The rows are grouped in 4 different ways at once. Each group adds its own fixed numbers to the row, and there is some noise. The rows also spread widely along 15 directions, which tell nothing about the answers.
Some rows, each with its group in each grouping after it:
[ 24  26  -8  42   3 -12 -17 -17   9 -21 -33  12 -19  21  39  -3 -62  -1
 -26   0 -21  24 -11 -20  16 -45   9 -11  20 -17 -13 -31   0 -15  -4   5
 -39  27   1   2 -12  11  -1  22 -28  10] => k_46 Rulo (0) H
[  5  25  -2 -49  29  16   2  29 -35  11 -29 -35  17 -11 -28 -15  52  -5
 -53 -15 -21  31  17 -28  20   7  27  -1  11 -13 -17  -1  10  -1  36  17
  12 -15  -6  11 -12   1 -20  16 -65 -20] => k_604 Fura (0) F
[ 23  -3 -23  22 -13 -31 -47  14 -30  -2  -8  15 -34  20   9  -4  -8  16
  -7  14  -2 -22  20 -15 -10  28  -3  -2  17  15   2  -6 -41  19 -44  33
  18 -24   0  -7 -32 -15   5  33   2  15] => k_278 guge (2) Q
[  9  33  32 -13  51  12  25   4 -20 -20   1 -28   7 -18   0   1  16 -13
 -44  -9  -6  33  40  20 -19 -19  15  12 -18  13 -16   3   5  -5  -8   9
  26   1   4   0 -12  -5 -21  17 -51  15] => k_604 luve (1) K
[  7  -1 -25  22   1  -8 -34  -7  -2   6 -12  24  -6  24  20   5 -28  43
  19  26   1   6 -21 -49  -6 -14 -15  17  21 -31  -4 -17  -1 -13 -24   8
 -22 -24  -6 -36 -22  18  13  20  -9 -12] => k_268 pofe (1) A
[  1  10   5  11   6 -19  -9 -21   8 -44  26  -4  11 -16  25   5  14   1
 -29  12  -6  -8   2 -14 -18  32  -8  13 -19 -14   8 -12 -21  19  34  17
 -16 -32  -3 -54  25  42  -1  24  12  -1] => k_268 Rulo (2) H
[-16  20   8  -2  29   7  10  12  -9  -7 -30  17 -32  13   8  -3   2 -43
 -31   3 -24   6  35 -19 -20  10 -23  -2  18   8  -2   1  14   5 -59  -8
  17 -24  18   0 -37  -7 -19   7 -10  -9] => k_46 pofe (2) F
[ 13  34 -12  38   1 -28 -28 -26   9 -46  -8  -6   5  -1  34 -20 -29   9
 -36   8 -49   2   1  -6  34  -1   5 -26 -21  -1  10 -23 -16  23  64   4
 -32  -3   4 -14 -12  46  20  25   2   8] => k_278 luve (1) Q
[ -3   9   1  19 -19 -31  -3 -13  25 -28 -17  11 -21  13  17   5 -30   7
 -37  -1   5   5  -5 -23 -10  -9  -9 -13  29 -60 -19 -18  27 -28 -21   7
 -21  34   3  -6   1  15   7  15 -13  12] => k_46 guge (1) K
[ 55  54   9  46  31  18 -19 -15  -2  23   7  -5 -11   8  48 -16  17  25
 -20   2  12  49 -25 -19   0 -16  -8  41  -5 -31 -26 -31 -12 -18  18  18
  21 -19  22  -2  -1 -10 -14   7 -57  31] => k_604 Fura (2) A
[ 20 -21 -20 -17  -6  -2 -25   1  19  -6 -16 -14  19 -10  46 -16 -33   5
   9  -9 -12   5   5   8  11  -7  24 -19  -1 -15 -28  11 -13  -8 -12  27
 -36 -11 -13   1  25  -6  36  30 -58   1] => k_604 luve (0) Q
[ -2  -9  -6 -11  12 -33 -11   8  -4 -34 -16 -31  11  13   4   8 -42  -3
 -11  -8  -8  -4  23  16  14 -35   8 -41  -2  10 -11  13   1  -4 -20  12
 -33  11 -12  23   8 -13  21  24 -26   3] => k_46 Rulo (0) Q
[ -9   1  -1 -61  20  51   0   2  -2  -1 -23  -8  34 -27  13 -31  16 -18
 -17  -7 -38  19   9 -12  14  22  34   6 -20 -12 -21  24  15  18  19 -14
 -17 -48  -5   4   3  12   4  19 -67 -38] => k_268 guge (1) A
[ 19  18  12  36   2 -47  -9   7 -17 -17  -5  -7 -11   8   2   1 -26  -5
 -16  17 -44  20  16  23 -23 -32 -12 -20 -19  43  13  -1   8   4  -1  -2
   5  25  -6  24  -1 -20 -37   3   2   0] => k_278 Rulo (1) K
[ 25  37  10   8 -17   4  -2   3   1   1  33  30 -24  -3 -15   5  -2 -12
 -46  -8  -6  14  -3  -6 -23   3  10  13  -2  10   4  -3   0  -6  -3 -10
  10   9  11 -10  -5 -23 -47   8  -9 -26] => k_278 luve (2) Q
[ 36   1   6  24  22 -47 -28  -8 -13 -33  26 -35   1   9  -5  19 -34  49
  -6  -5  29  -6   7  10  -4 -58  27 -11 -10  11   6  -9 -35  -6  -8  36
  -9   8 -19   1  10 -16   2  36 -20  39] => k_278 luve (2) K
[  9  29 -31  11 -21 -26 -26 -17  37 -35 -13   8 -12  18  14  -2 -22  15
 -55 -29   3 -22 -21 -41  50   9  -1 -29  16 -64  -3 -23  -8  -2  36  12
 -45   7   8  -5  -9  27  42  16 -14  -3] => k_278 guge (2) F
[  2  13  10  30  -3 -14 -22 -16  -8 -30   1  28 -27   9   9  -4 -24  -1
 -25  19 -12 -11   4 -28   2   6   3  -1  10 -12  11 -12 -11  10  -3  -7
  -8 -13  13 -20 -30  24  -7  31  17   5] => k_278 luve (2) Q
[-29   1   4 -22  25  -9   3  -7  25 -14  19   9  23  11 -20  17 -20  -3
   9   0 -18 -11  -9 -18  -6 -42 -24 -21 -16   4  31  18  27   1   3 -32
 -46 -35  -9  -8  18  -1  -8  -2  10 -61] => k_268 pofe (2) K
[  4   2  20  -5  20 -27 -11   6 -16 -31   0 -39  11 -37 -22  -1  -4 -10
 -15 -18 -42 -10  15  27   4  -5  19 -37 -43  33  29  35 -11  37  36   4
  -4  -8 -29  43  30 -13  -9  24  -9 -13] => k_278 pofe (1) K
[ 32  15   5  36  33  10  -5 -16  20 -19 -13 -14 -20 -33  22  25 -37   8
 -10 -55  15  -2 -16   0  -4 -29  12  11 -11 -27   5   1 -39   6 -12  32
 -14  15 -45  16  33 -11  -2  30 -45  18] => k_268 pofe (0) A
[  3  22  13 -14  41   9   2  -7   6 -20  13   3  -1 -26  10  -7  17 -36
 -41 -22 -24   4  27  11  -9  14  12  -3 -26  20   3   4 -20  27   8  -1
   3 -37   2  -9   6  -6 -17  24 -26 -15] => k_278 guge (0) K
[-29 -11  16 -42  14  -3  -6   6   3 -31  12 -12  -3  -9 -42  20   9   3
 -26 -28  31 -33   2 -23   9  19   5  -6   5 -37   5  29   6   4  -6   4
 -12 -16 -13   5   7   3  17  29 -12 -24] => k_268 luve (0) K
[ -2 -12  14  -9  16  15  -2  -6   9   4   4 -22  29 -22  52 -31  26  -9
   8  36 -19  37  -4  -3  -6  24 -10  14 -28 -43 -27  16  34  -4  27 -14
  -8 -57  19 -20  33  21  12   5 -49   3] => k_278 pofe (0) Q
[ 43  26 -11  27  -9  -7 -22   3  22  22   8  18 -25  18  27  -6 -15  -1
  -9 -11  -5  26 -23  11 -11 -12 -20   1  -8  -6 -18  -1   8 -20 -19   0
   2   8  13  25  14 -49 -10  -9 -39  -8] => k_278 guge (0) A
[  2   9  52   5  22 -25  -3 -11 -11 -24  38   2 -24 -17 -37  20   7  -1
 -41  -8  23   6 -14 -17 -24 -22  25   1   6 -27   7  -5   8  -7  14  -7
  -1   0   0   7  26 -11 -48  32   1   1] => k_46 Fura (0) K
[  9 -12 -33 -21 -17 -17 -30  20  -5 -25  -5  -5   3  -5 -20  20 -36  24
  -6 -32  10 -39   3 -12   7   1  21 -19   8   1  12  19 -29   4 -15  33
 -35  12 -44  -3  12  -9  19  36 -12 -27] => k_268 Fura (0) H
[-10  26  13  -6  31 -36  13 -11  44 -11   3  26 -23  36  -2  23 -17 -21
 -30 -18   4  -2  -2 -15 -28 -60 -29 -32  26 -20   3 -26  25 -29 -40  -6
 -24   6  14  -1   5 -29 -20  -7  -2 -22] => k_268 Fura (2) A
[ 19  40   4  16  13  36   4  -2   7  -5   2  13   4  -4   4   5 -35  13
 -14 -22  -5  15 -16 -15  16 -32  15  18 -16 -15  -4  12   7 -15   8 -17
 -24   9  -5  13  -4 -10  -8  14 -41 -23] => k_604 Fura (1) K
[-23  -5 -18 -26   2  -1 -12  22 -34  -3 -26 -10  10   3 -32  -7  28  13
 -18  19 -25  -4  14 -57  11  23  -5  -5  15 -12  20   8  11  14  17   3
  -5 -33 -16 -16 -27  25  -9  15  -7 -35] => k_278 pofe (2) H
[ 25  -1   1   8  10 -12  -8   5   1  20 -20  -7  -6  -8  -1   3  -8  21
   2 -13 -13  24 -21 -34 -16 -52  15   0  17 -19  10 -15   1 -12   1  21
 -12  11 -37  21  26 -25 -47  12 -44  -9] => k_278 Fura (2) K
[ 19  -4 -46 -19  16  15 -29  12   6  30 -43   8   0   4  14 -10 -18   9
  18 -32 -35   7  -8 -31  20 -20   5 -14  13  15   7   0 -27  12 -17  31
 -24 -25 -42  15   1 -31   5  20 -59 -38] => k_278 luve (0) H
[ 19  11 -36  25   4  31 -11  19 -19   2 -12  -9   8 -12   3  12  -1  35
  10 -16  -6  11   0 -16  -5  12 -22  42 -24  10  17  28 -20   7  -2  12
   4  -4 -48 -12  -2   3 -13   3 -36 -23] => k_278 guge (0) A
[ 18  16   2 -21  35  -4 -28   2 -21  -1  18  -7   3  14   4  -7  11  10
 -31   5  12  13  20  -7  10  -4  29  -1   5  -5 -31 -12 -21  -4  -2  11
   6 -48  26 -16 -21  -9  12  38 -43   8] => k_604 guge (0) Q
[ 19  -4  -6 -14  -5   0 -18   9  -7  -5  39 -26  39 -10   2  -4   9  35
   7  13   7  11  -8  -4  -2  -5  10  12 -34  -6  -1  25   3  -5  32   4
 -16 -31 -10 -16  31  -5  -2  11 -33 -16] => k_278 Fura (2) Q
[ -1 -25 -19  10 -25 -38 -44  20 -41   2 -30 -17  -5  -5   6 -19  19  18
   0  46 -36  11   3 -37 -11  44  -9   0  21  -9   3   0   2  14  10  23
   2 -24 -18 -15  -2  26  -8  22   2  -5] => k_46 pofe (0) F

New rows, each followed by its group in each grouping:
[-16 -19  12  -1  11 -25 -18  -3   5  -1  -3   3  -5  -5 -11   8   8   8
  11   1 -19 -12 -15 -36 -15  -6 -15 -10  10 -17  26   7   2  10   8   4
 -15 -31 -25   3  23   3 -17  15   6 -30] => k_604 luve (2) K
[ 11  -6   6 -39   6   1 -20  18 -13  10   9 -36  26  -3 -24  -5  11  31
   2 -10  13   5 -16 -17  19 -18  22  -7  -7 -24  -8  30  15  -9  21   8
 -13 -20 -10  38  25 -28   6  15 -52 -19] => k_604 Fura (2) K
[ 18  31 -19  18  11  -1   3 -22  30 -15 -16  31   2  20  47 -10 -45  -5
 -28   9 -33  28   7 -19  -8 -53   7 -10  10  -5  -7 -41   4 -18  -8  -7
 -38   5   8 -38 -11  14 -20   6 -30  -8] => k_278 guge (2) H
[-15   7 -42 -24  14 -16  -2   7  34 -11  -9   2  22  23   9   3  -5  -1
 -12 -13 -21  -3   9 -13  15 -10 -34 -28  -7  -6   4   6  15  -8   0  -4
 -40 -25  -8 -19   1   2  25  -8 -21 -44] => k_278 guge (0) F
[ 16  -8 -11   5   8  -3 -22  15 -30  15 -52 -42  -3 -23  -9 -11  15  19
   3 -18 -34   9  -4 -26  17   2   4  -7  -1  -5  20  10 -16  28  26  37
  13  -4 -53  51  14  -6 -21  22 -46  -3] => k_278 luve (2) Q
[ 24   5 -12  40  14 -27 -13   3  -7 -15 -27  -6 -17  15  39   2 -38   3
  -4   8 -15  26  25  18 -31 -34 -17  -2   5  19 -13  -8  -6 -11 -54  18
   4  24 -14   3  -5 -13 -12  11 -29  29] => k_46 guge (0) A
[-18  18  32  11  38 -15  12 -18  13 -51  27  19 -15  15  -8  23 -39 -22
 -30  -4   8 -14  23   4 -23 -41  -5 -13  -8   8  14   2   5   2 -40 -29
 -18  -9  13 -11 -10  -5 -17  20  14  -5] => k_46 guge (2) K
[ 19  24  17  13  12 -15   7   8  -3 -20   3 -12  -8  10 -10  19 -37  -3
 -17 -13   2   9  12  24 -25 -57  -4 -11 -14  20   7  12  16 -17 -31  -6
  -4  39  -8  32   9 -33 -34  -1 -20  -2] => k_268 Fura (2) A
[-21  -4  30  10  27 -28 -12   4 -24 -27 -10 -24 -12  -2 -36  13   2   3
  -4   3  -7 -22   5 -23   8  -9 -17 -22  -7 -13  34  25  10  22  10  -9
   0 -18 -14  35   0   3  -6  18  12  -4] => k_278 pofe (2) K
[  5 -12  -5 -28  22 -42 -25   5  13  10  22  12 -15   8  -2  14  19   3
 -12  -6  20  -8   2 -19 -27  -1  -1 -23  28 -16 -13 -12 -18 -11 -31  34
  -7 -48   3 -30  18 -32  10  26 -14 -14] => k_604 pofe (0) H
[ 22  -8   3 -12   1 -16   1   9 -16 -22  12 -19   6   0  20  12  -3  15
 -14  14  34  12  26   6 -45  -1  13  24   7 -11 -29  -2  -6 -23 -50  35
   9   1  -3 -37   8  -3  -7  25 -36  29] => k_268 Rulo (2) H
[  6  15  18  -5  -4 -16   3   9  -7 -35   7 -33   5 -17 -14  -6  -7 -21
 -43  -9 -25  -2  24  32   2   0  10 -29 -34  14  10  31  13  14  26 -13
   1  18  -5  39  16  -8 -16   8 -18  -3] => k_278 guge (2) Q
[ 14  25  10  41  38  14  -2 -10 -11 -25 -15  -1 -27  14  11  20 -34  13
 -20 -13  23  14   8 -10   0 -33  -6  18   5 -19  -9  -4  -7 -13 -42   0
   4  13  -4   7 -25   0  -3  22 -34  30] => k_46 guge (0) A
[  0  14  -1  16  29  -7   2 -13  -9 -39 -48  10 -11  -3  26  -1 -39 -15
 -42  -1 -31   9  26 -31   9 -32  29 -13  23 -11   4 -35 -18   4  -1  14
 -28  10 -15 -25 -27  38 -15  41 -23  14] => k_278 Rulo (0) H
[ 10  33   9  42  15 -14 -10 -19  -7 -25 -17 -26  13 -10  23 -22 -14   0
 -27  16 -70  41  -3   6  10 -21  -5 -15 -34  16  15 -10  15  24  70 -15
 -14   7  -9  24  14  27 -27   5 -15  -4] => k_46 guge (1) K
[ -2  12  17   1  42   5  -6   2 -10  23 -17 -10 -21  10   2  -2  40 -15
  -3  -6 -11  21 -10 -33  -2   8 -40   7   3 -16   0   5  12  15  -8   7
  21 -51   1  36   9 -28 -12   1 -31 -12] => k_46 Rulo (2) H
[-30  13  -1 -15  15  -2   9   7   3 -13 -30 -24  23  26 -12   3 -12   7
  -8   5 -13   5  -2 -32  23 -35 -32 -19   2 -38  10  10  54 -14  17 -21
 -31   3  -3  22  -8  21   6  -7 -23 -28] => k_268 Fura (2) Q
[  9  26 -10   6 -15 -29 -27   6 -22 -24  40   5  -3   7 -24  -1  22  15
 -48  20  -8   1   6 -12  -4  34  -1   0 -13  12  13  -4  -8  11  46  -2
   2 -19  12 -37  -9  18 -16  16  21 -24] => k_278 guge (0) H
[ 30  24 -14  11 -43  37 -11  15  -7  -6   8   7   0 -32   8 -16  -6   4
 -30  -6 -12   7  -6  -9   0  48  16  35 -21  -5  -1  26  -8   4  12   2
   0  11  -9 -11   3   4 -16  12 -31 -20] => k_278 pofe (2) K
[ 36  30 -31  13  -6  -1 -40  -6  17  10  18  21  14  24  41 -27 -30  15
 -10  14 -27  31 -22 -16  14 -23  10   2  -5  12 -19 -24  -5 -11  19  -3
 -36 -22  16 -25   0 -10  -2  13 -32 -29] => k_46 Fura (0) K
[-18  -5  18 -15  26 -31 -14 -14  11  -9  20  21   2  13  -2   2  13 -13
 -12  20 -25   7 -14 -28  -4 -12 -13 -24  -3  -9  12  -9  16   6  30 -20
 -30 -59  13 -20  17   2 -12  12  10 -37] => k_278 Rulo (0) H
[  7  19 -32  21 -32  16 -16  -2  17 -22 -18  38 -23 -14  44 -13  -3 -10
 -33  -6  -9 -18   0 -43 -11  67 -12  27  18 -34  -5  -9 -25   8 -19  21
 -13  -5  -6 -51 -12  30   7  20  -5  -7] => k_46 Fura (2) A
[ 14  26 -32  17  -9 -19 -16  -8  -5 -53  22 -22  35 -10  -5  15 -19  51
 -35  -3  -9  -1   4  -4   7  -1  11  10 -33   4  15  -6 -25   8  57  17
 -32  14 -35 -51   3  48   6  23  -1 -13] => k_268 guge (1) A
[ -5  17 -12   7  49 -38   0 -12  29 -30   5  -5  -9  28   5  36 -15   6
 -15 -31  18 -21  16   0 -20 -43 -39 -21  -2   1  17 -14 -18  -1 -38  22
 -15 -12 -14 -13   4 -13  10   6  -4  -2] => k_268 guge (2) A
[ 25   6 -28 -36  15  -3 -17  16  17   4 -10 -18  11 -20  10  -3  13  -4
 -14 -51 -14 -13   9   2   0   4  15 -24  -6  12  -4  12 -38  13  -3  47
 -13 -20 -33  14  33 -39  10  20 -53 -20] => k_604 Fura (2) A
[ 31  13 -16 -23  -8 -28 -32   7 -15 -10  16  -5   1 -11 -21   4 -15  21
 -44 -17  -3  -2   5  -7  -4  -7  56 -13   9  16  -5 -16 -34   4   5  33
 -12   3 -17 -18   2 -13 -13  42 -21 -15] => k_268 pofe (1) K
[ 21  42 -13   9  32  -8  -3  -3   7 -38  30 -26   7  -9 -14  25  -8  21
 -47 -46  19   4   9   5  12 -18   9   3 -23  15   7  -4 -37   3  19  29
  -9  12 -28 -16   6  -4  -3  22 -29  -3] => k_46 luve (0) K
[  0 -14 -23  10  -6  11 -17  25 -23  -4 -25 -10  -9  -7  -4   9 -16  19
  17  -4   0 -15  11 -23 -11  20 -16  19   5   2  13  34 -11  10 -53  19
   3  -6 -38   6  -8 -10   2  19 -19 -10] => k_46 pofe (2) K
[ 13  38  12  -1   3  21  11  11  -5 -20  -3  21 -24 -18   0   0  -2 -40
 -67 -27 -15   8  21  -2  -4  26  16  15  -3   7  -5   4 -11   4 -10   0
   9  14   4  -5 -18  -8 -30  17 -25 -13] => k_278 Rulo (0) K
[ -7  23 -21  -9  25 -13  -2  -1  24  -5   6   2   9   3  24 -10  19 -25
 -24  -7 -39  16  12   1 -12  11 -38 -11 -17  28   5  -7   0  11   9   6
  -9 -30  -5 -26  13  -1  -7  -5 -12 -37] => k_46 luve (0) K
[ 22  -7   9 -37  27 -10 -22  17 -17  37  37 -18  15   0  -4 -11  48  10
   6  12   5  30  -3  -3 -17  -4   8   5 -14   5 -19   9   5  -8   6  10
  17 -62  10   2  27 -49 -18  12 -49 -18] => k_278 Fura (0) Q
[  5   1 -43  20 -40  21   0  34   6  10 -25   6   3  16  22   2 -39   4
  25   3 -23  10  11   6 -23   5 -52  17 -14  19   1  45  28 -16 -61 -10
  -7  25 -25  15   0 -24  -5 -24 -29 -38] => k_46 guge (2) Q
[-18  -9 -35  22   5 -39  -2  13   4 -22 -40   0 -10   8  11  16  -6   8
  -6  -2 -20 -14  22 -28 -24   3 -46  -9  20 -10  23  -7  -3   2 -27  26
 -10  13 -41 -27  -4  23  -5   6   4  -9] => k_278 guge (0) K
[-12  -7  19 -18  35  16  -1  -5  -1 -13   3   8  -2  14 -33  24 -25  18
  -2 -18  24 -13  -6 -36  14 -48  18  -1   4 -34   9  18   9  -6 -24 -22
 -25 -32 -10  16  -9 -12  -4  26 -29 -19] => k_278 guge (2) F
[ 16   6 -18  15  18 -21 -22 -12  22   5   3   0  -1  -3  25  -1  11  19
  -5 -11 -10  11 -21 -27   0  -6 -14   0  -3 -27   3 -18 -17   6  26  23
 -18 -29 -19 -15  29   0  -2  15 -27 -10] => k_278 guge (0) K
[ 15   5 -15  -3  42 -17 -29  14 -14   4   8 -13  -4  22  -5  19   3  25
  13 -12  24 -10   7  -5 -10 -18 -22   4  -5  16   2   5 -25   1 -38  28
   6 -36 -14  -1  -6 -34  11  17 -21  -5] => k_268 Fura (0) A
[ -9 -21  32   3  16 -14 -17  -5  -7 -26   7  -4  -8 -16   6  -1  -9 -28
  12   7 -28 -19   1   8 -15  14 -11 -18 -26  20  20  34  -3  37  -5  -9
 -10 -45  -8  31  34 -15  -4  20   9 -17] => k_46 Rulo (2) H
[-20   1  11 -10  18  -4 -12   8 -52 -19 -25   0   6  19 -34  -7  -8  15
 -19  38 -36   7  25 -33  12 -15  19  -7   5   5  10   5  22  10   4 -27
  -3 -27   3   2 -53  26 -18  28  -5 -16] => k_278 guge (1) F
[ -1 -10 -30 -11  31 -43  -7  16  16   4   4 -23  17  12  -2  29   3  18
  13 -23  -7   0  13   6 -23 -38 -35 -27  -8  18  12   7 -12  -7 -13  31
 -17 -15 -42  -5  38 -29   0   1 -23 -29] => k_604 guge (0) Q
[ 18  -5  10   6  -6  -5 -45   0 -51 -19  -3 -19  24   2  11 -39 -26  15
   5  57 -51  17  14  14  23   3  35 -13 -38  34  -3  21   9  27  40 -24
  -8 -35  18  20 -19  16   7  32 -17   3] => k_278 guge (1) H
[ -5   7  13   9  29   3 -13 -17  -1 -26 -50  -6 -15 -17  16  -8 -20 -12
 -24 -17 -25  -6  -7 -35  23  -9  18 -13  13 -41  10 -13  -6  18  22   7
 -26   0 -19  22  -2  30  -1  37 -26   6] => k_268 Fura (0) A
[-38   3  10   5  37   6  13   6 -33 -41 -49 -47  17   6  -6  -2   5   5
 -11  19 -26  11  32 -18  16   0 -34  -7 -15 -19   9  25  39  15  11 -14
   0  -9 -13  19 -23  43  17   7 -20   4] => k_46 guge (1) H
[ -2   5  16  21  21 -31 -33  -7 -24 -24 -21  -2 -37  11 -32  19 -10  24
 -28 -18  14 -31  -4 -48  18 -14  12 -16  33 -34  20 -12 -27  15  -1  20
  -2  -8 -15  27 -22   6   0  44   3  15] => k_604 guge (2) K
[ 28  31  29  14  10   5 -15 -13 -26 -49  48  -8  15  13 -22  20 -48  39
 -36   6  34   1  -2  -2  22 -46  52  12 -21  -2  -6   7 -15 -13  27 -13
 -27   2  15 -11 -13   8   0  39 -15  12] => k_604 Rulo (2) H
